The rows of a group lie close to one hidden flat surface of 5 dimensions, which passes through zero. Surfaces can cross.
Known rows, each followed by its group:
[-14  -1  -9   6   9  16  -9  -1 -27  -1  13 -21  11 -11  -1]	B
[-27  29 -47  36 -64 -37 -19  26  -7  12  -5  32 -20  37  46]	T
[-27 -28  17   5   8  56   0   4 -37  38 -14 -17  35  23 -20]	G
[-24  11 -12  12 -24  42 -11  13 -28  33  -6 -28  26  -4  19]	M
[ -5 -13  26  17   7  13   7 -11  -5 -28 -13  10 -33  19   0]	B
[  2  -7  48 -17  18  14  -7  -1   5   0  -9   8 -28  15 -21]	G
[ -5  -1 -33  19   7  -2   3  -6 -20 -17  13 -13  22 -20  13]	T
[ 32  29 -43 -23 -61 -72  14  10  50 -10  -5  22   0 -24  40]	M
[-54  -7 -17  47  -5  25 -27   9 -57  -2  16   0  -8  25  10]	T
[ -7 -26  -1   1   0  20  14   2  -4  20 -27   2  26  22 -12]	B
[ 23 -16  -4 -21 -26  14  36  -5  14  28 -41 -11  48   3   3]	T
[-26   3  37  -8  32  42 -34   5 -33  19  30 -19 -13  -6 -26]	G
[-10   8 -10  -2 -12  14  -2   3 -16  10   4 -15  10  -8   7]	G
[  0   6   0 -15  16  -8 -12   7  10  23  21  -4  21 -16 -24]	B
[ -7   1  -2   6  -2   5  -1  -5 -11  -7  -2  -9   1  -3   2]	G
[ 42  47 -46 -31 -53 -45  22   9  36   9   3 -27  37 -61  47]	T
[  6  49 -20  -3 -48 -23  -7  29  36  44 -15   1   9  -3  39]	M
[ 10  21   3 -16 -31 -23  -9  15  28  13  -4   9  -7  -5  22]	B
[  9 -33  -6  25  44  -9  17 -14  -5 -33   4  19  -1   8 -31]	T
[ -3  39  13  -4 -15   0 -23  23  18  36   7  -9 -14  -3  17]	M
[  6  14  25 -13  -5   1 -12  17  32  29 -18  16 -17  16   2]	M
[ -6  14  -1  -3  -7   2 -13  -6 -19 -17  29 -20 -12 -24  18]	G
[-11 -14  16 -13  19  25 -10   9  -7  34   0  -9  19  -7 -28]	B
[ 14  15  -8  26  24 -16   1  24  31  24 -13  27  -3  21  -1]	M

New rows, each followed by its group:
[ -5   6  37 -14  32   1 -22  24  40  59   5  33 -22  22 -48]	G
[ 16  17  -6 -28 -13   1   7  -3   2  11  10 -43  29 -43  15]	T
[-14  19  41  26  54  26 -27  20   6  36   5   3 -29  24 -25]	M
[  5  -6 -26  15 -22  -5  22  -5  -6  -6 -11  -5  28   2  14]	G
[ 20  16  26 -19  13 -27 -13  20  48  24  -1  31 -33  10 -18]	G
[  8 -13  10 -20   0  -8   4 -13   9 -18   3   9 -14  -4  -2]	M
[-14 -29 -45  57  28  25  26 -10 -47 -10  -9 -10  62  11  -5]	M
[ 19  47 -18   5 -20 -45  -6  22  41  16   6  14 -10 -16  24]	M
[-11 -16  25  25 -19  37  10 -21 -31 -43 -32   0 -34  38  33]	B
[-32 -24  24  14  36  53  -7   2 -36  29   5  -9  19  21 -43]	G
[  0   4  67 -28  -9  13 -17  12  28  33 -36  29 -51  45 -20]	T
[ -3 -53  21  21  65  31  14 -35 -43 -57   0  -4 -12  12 -35]	G
[ -5   3 -39  -9 -29 -21  12 -13 -27 -27  22 -17  23 -34  25]	M
[-15   8 -42  36 -29  15  -1 -16 -57 -35  21 -33  14 -21  48]	B
[  5 -30  51 -48   1   6   2 -19  14 -18 -11  19 -34  11 -29]	M
[ -1   0  -2  17  27  -5   0   1  -2  -7   8   4  -4   1 -10]	M
[  9   9 -20  17  11 -18   2   1   8  -9   5   8  13  -6   2]	M
[ 14  18   7 -24 -21  -6   2   7  25  16  -4  -1  -1  -7  14]	T
[ -7 -14  -4  16 -12  18  10 -13 -17  -8 -14  -5   0  10  17]	B
[-13   8  26   9  -1  20 -18 -13 -27 -28  10 -15 -44   3  18]	B
[ -4   1  -6  -8  21  -1 -16   5  -7  14  35 -18  23 -33 -24]	B
[ 12 -12  39  -9  30   1  -5 -17  10 -34  -3  12 -41   6 -20]	G
[ -4  28   2 -15 -32  -3 -13   5   1   5   4 -13  -8 -19  27]	G
[-16  22 -40  44  36  -3 -15  -1 -34  -7  48 -27  21 -29  15]	M
[ -7   0  38 -52 -52  26 -16   1  -9  13  -7 -16 -16   2   7]	M
[ -5  -6  55 -14  10  35 -11  10  10  31 -26   6 -21  29 -22]	M
[ -8   5  -9  22   9  20   4   7  -1  24 -15   1  21  15   8]	M
[-18   3  21 -34 -21  18 -20 -11 -22  -7  27 -27 -17 -26   5]	M
[-21   4 -69  49   5 -11  -2  -7 -49 -41  39 -20  29 -31  22]	T
[  8   9 -20  15 -27 -24  13 -11  10 -40 -21  12 -18   7  40]	B
[ 13  -1  -2  -1  20 -14   6  -9  11 -16  13  -2  -3 -16  -8]	T
[ 20  33  18  21  69 -40 -31  16  32 -12  40  22 -51 -12 -21]	M
[  5 -22  10  13  20  10  15   0  11  13 -32  20  12  34 -21]	M
[  1  -1  20 -19 -14   8   3  -1   9   9  -8   6 -10   5   1]	M
